The rows are grouped in 3 ways, from coarse to fine. Each group lies inside one group of the grouping before and may be the whole of it. The rows also spread widely along 5 directions, which tell nothing about the answers.
In the rows, 128 means zero.
Known rows, each followed by its group in each grouping:
[109 143  96 139 134  75 135 158 100  89 160 107 114 138  88  99 129 100
 159  84  99 121 117 194 151 170 128]	sepom Geg j_908
[116 183  84 104 184 119 116 111  83 101  95 106 144 170 112  78 122 127
  99 123 199  83 147 162 131 141 121]	nadi nafos j_638
[125 176 115 135 127  92 130 150  90  88 141 114 114 131  88  95 128  96
 153  81 119  97 112 176 145 153 138]	sepom vasut j_570
[142 151 123 116 156  60 123 126  95  74 108 124 159 158 132 114 143 138
 124 112 170 109 125 172 107 158 111]	zaz sinib j_158
[141 131  94 123 184  73 153 174 107  77 131  81 138 135 120  62 112 123
 137 107 141  85 122 219 140 194 100]	nadi zakob j_601
[113 174 108 131 143  85 139 196  87  89 141 106 123 112  84  79 103 107
 166  60 152 116 154 198 156 170 149]	nadi zakob j_143
[131 170 112 125 175  61  86  93  75  88  81 133 151 200 165 108 183 135
 135  93 158 103  89 176 107 144 101]	zaz rovu j_105
[117 151  97 120 160 107 128 114  85  73 132 102 155 165  99 100 122 125
  76 111 150  93 119 184 114 149  92]	sepom vasut j_693
[153  95  74 118 190  92 162 140 122  80 135  87 144 147  96  85 109 131
  92 160 146  76 132 198 107 185  89]	sepom Geg j_408
[122 159 120 117 165  70 105 111  91  80 107 128 163 163 133 122 151 145
 118 114 174 107 143 169 114 149 106]	zaz sinib j_221
[155 143  70 126 167 116 162 135 108  76 123  98 147 136  73  88  90 139
  96 156 167  73 168 169 109 161 123]	sepom mer j_109
[153 158 107 115 172  95 133 130 130  73 105 122 129 137 110  82 121 154
 129 136 169  85 157 161 148 155 116]	zaz tor j_298
[164 130  80 124 165  86 157 145 104  81 136  90 154 154 100  89 112 113
 108 131 137  91 117 203 107 188 102]	sepom mer j_888
[ 93 168  87 145 131  95 118 136  92  76 149  81 154 168  87 102 129 119
 108  81 112 142 130 191 135 143 120]	sepom mer j_888
[107 145  82 124 162 110 135 129 118  93 131  91 125 146  77  86 125 135
 119 145 132  84 146 176 152 146 118]	sepom Geg j_908
[ 97 164  80 124 155 113 131 124 108 101 123 106 127 138  66  98 115 132
 121 129 157  91 169 156 140 139 130]	sepom Geg j_908
[110 156  76 137 135 111 138 149 123  76 146  73 137 142  70  89 111 134
 108 123 119 108 156 191 152 146 129]	sepom mer j_888
[ 99 163  95 129 140 110 124 137 115  69 144  86 130 145  71  94 121 131
  99 111 124  90 142 173 152 133 121]	sepom vasut j_570
[ 94 165  84 121 157 114 120 155 113  67 146  73 132 153  75  71 112 138
 108 106 150 104 159 187 172 144 126]	nadi nafos j_638
[148 155  88 126 169  95 141 119  84 103 108 106 155 168 115  95 127 113
 110 122 159  95 117 185  99 168 111]	sepom mer j_888
[ 91 167  95 126 159 107 125 167 100  79 130  84 145 139  86  78 109 135
 118  91 163 106 165 193 149 146 123]	nadi zakob j_143
[124 178 123 111 143  90 115 131 122  94  99 127 124 127 115  99 148 154
 176 130 159  73 160 156 160 136 146]	zaz sinib j_221

New rows, each followed by its group in each grouping:
[105 151  66 138 145 123 131 135 125  66 142  69 140 158  81  86 123 151
  97 134 113  92 148 187 153 132 122]	sepom mer j_109
[160 155 104 111 188  91 132 111 121  85  85 125 130 160 140  80 143 152
 131 141 166  75 123 168 141 155  99]	zaz tor j_298
[108 156 122 127 142  55 101 138  99  61 137 117 156 154 124 118 147 137
 137  84 129 129 131 185 137 154 110]	zaz sinib j_221
[ 79 182 102 127 150  99 110 165 101  93 123  90 125 152 111  75 144 123
 162  73 122 102 122 208 185 142 133]	nadi zakob j_143
[159 164 117 120 161  69 131 131  98  77 113 137 136 141 118  96 124 130
 136  98 169 117 144 165 124 165 112]	zaz tor j_298
[107 166 105 132 159  86 135 176  80  83 134 100 143 137  93  86 105 117
 128  74 167 125 150 197 133 167 123]	nadi zakob j_143
[108 174  70 136 145 130 127 122 113  83 119  85 135 155  78  91 120 144
 105 135 142  86 165 165 145 121 131]	sepom mer j_109
[145 122 112 116 174  54 124 129 114  60 122 109 160 169 149 109 154 146
 123 133 131  95  98 203 125 175  78]	zaz sinib j_221
[128 155  98 119 157 103 128 118  88  85 123 107 139 169 111  95 141 118
 111 108 132  77  89 191 129 155 100]	sepom vasut j_693
[106 174  94 122 141 114 127 132 111 122 109 116  99 121  87  88 132 117
 174 115 146  73 156 158 159 130 164]	sepom Geg j_408
[141 148 107 136 134  81 145 160  85  70 162 106 130 131  82 104 108  94
 121  86 124 115 118 187 123 173 120]	sepom vasut j_570
[119 162 112 134 151  69 142 186  96  88 135  96 122 119 107  68 115 109
 173  66 133 109 136 208 158 183 133]	nadi zakob j_601
[139 161  88 143 143  89 133 138  80  91 132 111 129 165 119  98 139 101
 149  89 105 112  90 197 126 160 128]	sepom mer j_109
[138 150  81 112 184 111 142 148 115  78 128  78 134 153 100  63 111 133
 107 143 165  69 137 192 154 171 111]	nadi nafos j_638
[155 159  79 135 149 106 156 148  93  87 131 115 129 128  80  92  93 118
 131 124 154  90 157 168 113 159 145]	sepom mer j_109
[123 185 100 120 153  97 131 150  76  96 130 114 128 145 100  86 115 100
 144  85 169 109 136 178 149 165 140]	nadi nafos j_638
[122 164  81 111 187 114 125 129  92  84 117  96 150 168  96  79 111 134
  84 128 193  87 154 176 129 155 108]	nadi nafos j_638
[139 176 108 114 176  92 109 100 108  87  83 130 135 171 139  89 152 150
 132 119 164  95 124 158 145 137 106]	zaz tor j_298
[118 173  91 134 142 100 126 130  83  91 129 103 161 156  86 109 116 119
  98 101 154 125 155 175 110 147 130]	sepom mer j_888
[164 125  99 120 164  85 154 143  93  74 142 108 137 153 114  85 128 105
 119 114 125  74  78 208 115 189  91]	sepom vasut j_693
[101 167 107 137 160  60 116 160  71  89 128  99 144 161 133  83 140 103
 141  42 128 136 104 212 143 171 108]	nadi zakob j_601
[133 165  84 128 160 100 131 114  86 103 107 108 156 170 113  99 132 116
 109 122 156 101 122 181 109 157 116]	sepom mer j_888
[133 181  96 117 157  92 135 156  77  98 129 117 122 140  96  82 111  96
 151  89 171 104 135 182 145 172 147]	nadi nafos j_638
[109 172 107 129 155  87 132 174  81  90 132 107 140 132  97  87 109 112
 140  70 161 117 150 196 141 166 133]	nadi zakob j_143
[121 152  98 120 197  81 124 131  85  93  98  97 157 172 138  75 136 129
 108 104 167  89 119 199 123 167  89]	nadi zakob j_601
[123 152  96 129 165  81 126 117  68 110 123 126 140 166 112 109 139  92
 130  99 142 115 109 176 108 167 108]	sepom Geg j_908
[ 92 188  99 121 168 106  90  88 109  77  91 114 151 182 118  98 148 173
  84 112 170 110 162 146 148 104 102]	zaz tor j_298
[100 152  92 125 183  93 122 153  91  79 122  86 158 166 111  85 125 133
 100  97 159 106 137 203 132 159  96]	nadi zakob j_143
[100 159 118 126 135  62 111 139 108  58 133 103 158 161 112 116 150 150
 116  89 138 134 139 178 137 141 117]	zaz sinib j_158
[136 161 115 110 162  85 126 123 115  81 107 127 146 135 109 110 127 154
 133 142 188  80 173 155 125 152 124]	zaz sinib j_221
[132 173  88 144 138  93 129 136  79  95 130 115 130 157 108  99 134 102
 147  90 120 111 109 186 128 152 141]	sepom mer j_109
[144 151 109 124 164  69 121 136 118  68 122 112 134 162 133  87 147 142
 133 100 129 113 109 182 152 164 100]	zaz tor j_298
[129 145  95 128 153  83 132 143  93 100 132 113 125 140  97  94 127 100
 145  98 134 108 122 183 123 164 133]	sepom Geg j_408
[141 138 114 114 170  71 125 126 111  69 117 115 161 152 127 110 135 150
 112 137 170  95 144 180 115 164  96]	zaz sinib j_221
[130 175 118 124 153  80 111 124 103  81 110 130 130 151 120  94 139 137
 138  91 156 117 141 158 149 142 123]	zaz tor j_298
[161 183 123 118 155  74 125 126  95  95  97 152 121 143 134  93 138 120
 170  90 164 108 123 160 138 160 129]	zaz tor j_298
[143 158 119 130 155  60 114 131  84  73 114 131 143 153 125 107 147 133
 147  89 162 116 129 172 116 163 121]	zaz rovu j_105
[147 154 104 122 190  63 146 151  67  96 106 114 156 142 129  80 116 107
 129  86 178 104 125 198 107 191 104]	nadi zakob j_601
[117 128  90 139 156  67 129 142  83  83 150 103 140 161 114 105 136  99
 117  79 116 132 100 204 111 173 101]	sepom Geg j_408
